The groups are shells around one centre, one inside the other: the same stretched ball of 5 dimensions in 6 sizes.
In the rows, zero is written as 128.
Some rows, each with its group after it:
[ 85 138 147 111 140 103 139 137 185 122 131 138 164] -> Fube
[ 45 167 137 106 110 137 132 141 183  82 129 200 134] -> minod
[114 138 121 132 145  82 136 132 169 131 139 143 140] -> minod
[133 143 107 121 166  92 150 122 152 166 144 135 122] -> laner
[132 179 118 122 172 138 134  69 161 143 149 174 109] -> minod
[ 74 184 141 118 123 166 112  98 182  81 119 215 105] -> nivu
[ 58 146 160  86 129 151 137 149 183 122 100 154 134] -> zez
[121 153 135 108 177 112 151  95 173 157 152 130 157] -> laner
[ 71 161 123 115 116 133 127 143 168 100 118 194 104] -> zez
[ 64 184 149 102 126 180 119 102 183  90 114 209 108] -> laner
[113 141 128 122 158  86 145 120 173 140 150 133 159] -> laner
[ 82 163 114 123 129 109 136 128 168 104 146 187 127] -> Rif
[124 180 105 128 161 127 136  79 158 132 157 187 108] -> Fube
[ 83 133 125 120 112 110 125 174 163 117  96 163  98] -> Fube
[138 180 118 127 176 132 134  61 163 141 156 172 117] -> minod
[ 56 166 130  96 125 143 143 138 172 109 130 188 125] -> laner
[ 65 144 130 106 110 130 129 171 166 112  97 175 100] -> Rif
[ 90 155 140 104 154 119 147 114 179 131 144 149 158] -> Rif
[ 78 164 118 116 120 138 127 137 162 108 117 197  92] -> nivu
[111 141 164 102 156 151 124 118 178 149  90 129 119] -> zez
[ 91 164 125 123 141 109 137 110 177 108 154 175 147] -> zez
[ 92 110 153 101 130 115 131 183 170 151  73 112 116] -> Fube
[109 146 163  94 159 162 128 115 175 155  89 132 113] -> minod
[ 84 180 128 106 145 151 137  98 171 115 141 192 120] -> zez
[ 66 169 155  83 140 178 136 117 179 123 108 175 119] -> Fube
[129 150 132 127 150 132 118 112 163 139 105 156  91] -> Rif
[130 165 144 113 168 159 123  81 168 149 112 156 101] -> Rif
[ 91 163 130  95 155 142 149 114 166 144 134 162 125] -> minod
[ 88 153 120 127 129 100 134 134 172 107 141 173 134] -> zez
[ 57 133 168  83 124 152 133 166 184 127  81 141 130] -> laner
[146 158 138 126 184 113 135  69 176 152 151 133 148] -> nivu
[ 65 177 153  99 138 159 132  99 190  98 135 188 145] -> nivu
[143 151 109 131 173  89 145 100 157 159 156 140 130] -> Rif
[102 148 118 130 126 116 121 142 161 118 111 174  93] -> nivu
[ 72 163 111 115 122 117 139 140 164 106 139 193 117] -> nivu
[127 127 150 104 165 127 134 130 167 173  95 107 119] -> Rif
[128 142 125 137 144 105 120 124 164 132 116 151 106] -> laner
[ 99 160 164 105 149 166 118 100 185 124  99 158 119] -> zez
[ 69 134 141  93 118 145 132 178 164 134  76 155  92] -> Fube
[ 67 140 138  91 133 123 149 160 171 135 117 147 137] -> minod
[110 151 108 136 136  94 131 130 161 120 139 171 114] -> nivu
[114 151 128 127 159  90 141 104 177 129 159 145 162] -> Fube

New rows. What belongs after each?
[139 144 118 117 178  97 152 107 157 173 147 123 134] -> Rif
[ 80 176 122 108 145 130 146 104 172 114 157 188 138] -> laner
[ 71 137 155  82 142 139 148 154 177 145 104 132 140] -> Fube
[132 183 125 129 176 127 134  51 174 128 169 174 139] -> Fube
[112 123 154 103 144 139 124 154 166 160  68 119  95] -> Fube
[140 134 131 114 170 114 139 122 157 177 112 116 111] -> zez
[ 91 182 135 119 146 138 130  82 183 100 154 192 141] -> minod
[ 64 124 136 105 110 108 134 191 170 120  95 149 121] -> laner
[134 157 142 101 179 153 137  89 163 172 114 135 108] -> nivu
[134 139 118 135 155  88 132 122 161 145 134 139 123] -> Rif
[119 161 140 103 164 160 131  99 163 156 107 153  96] -> minod
[ 61 154 171 105 115 162 110 133 195  88  88 176 125] -> nivu
[118 131 150 119 143 127 117 137 172 142  85 132 106] -> Rif
[149 150 108 124 181  96 149  98 152 174 151 132 123] -> laner
[ 91 184 131 107 156 147 141  81 176 118 156 187 137] -> laner
[137 135 152 115 171 123 129 109 173 163 108 113 129] -> Rif
[123 140 154 115 150 147 114 121 171 147  81 137  95] -> laner
[ 40 170 146 103  97 171 114 146 181  75  94 215  96] -> Fube
[ 85 159 120 126 129 106 132 127 173 102 144 182 133] -> zez
[100 161 106 118 144 111 145 124 157 133 146 174 115] -> laner
[ 85 137 129  99 136 121 144 160 161 145 109 146 115] -> zez
[137 164 112 143 155 110 122  91 161 129 141 172 104] -> Fube
[114 133 126 100 165 103 157 138 159 174 130 117 137] -> Fube
[101 152 173 101 154 163 120 102 189 132  96 142 130] -> Fube
[126 148 115 140 143  99 123 121 161 129 127 160 107] -> nivu
[ 52 156 128 108 108 126 133 158 173  94 121 191 121] -> Rif
[114 156 105 128 143 109 134 124 154 134 134 172 100] -> nivu
[105 179 142 102 164 166 133  77 174 135 131 173 118] -> minod
[ 73 150 161 114 120 142 113 133 190  95  99 169 128] -> Rif
[126 147 120 136 148  98 127 117 165 131 132 154 118] -> zez
[142 155 124 110 181 132 143  93 155 176 129 136 108] -> laner
[ 98 166 132 104 143 164 128 115 161 136 104 178  83] -> Fube
[ 64 120 155  97 111 131 126 192 174 126  69 139 111] -> laner
[ 63 136 133 114 104 117 125 179 171 103  96 171 109] -> minod
[136 134 127 133 150 105 121 129 160 147 106 137 101] -> nivu
[ 45 141 157  87 111 151 131 172 181 110  85 163 120] -> zez
[ 68 183 143 103 133 168 127  99 181  97 128 203 119] -> Rif
[140 134 116 132 163  81 139 124 159 158 136 126 128] -> minod
[110 178 128 132 153 125 126  75 179 105 158 186 137] -> laner
[ 41 149 137 106  92 142 121 178 174  86  90 196  99] -> Fube
[ 90 169 150 107 137 174 115 107 176 115  97 183  93] -> zez
[ 62 180 142 112 112 172 111 116 179  80 106 218  94] -> Fube
[135 121 147 115 165 105 134 132 169 169 104 100 131] -> laner
[156 148 120 133 186  85 144  83 165 164 162 123 150] -> Fube
[131 151 150 107 183 127 142  84 178 163 136 120 152] -> Fube
[ 55 151 138 118 109 111 128 152 185  83 127 182 144] -> Fube
[ 91 163 155 111 148 140 127  98 189 112 130 163 148] -> Rif
[ 96 158 148 126 135 132 115 108 185 101 119 171 129] -> Rif
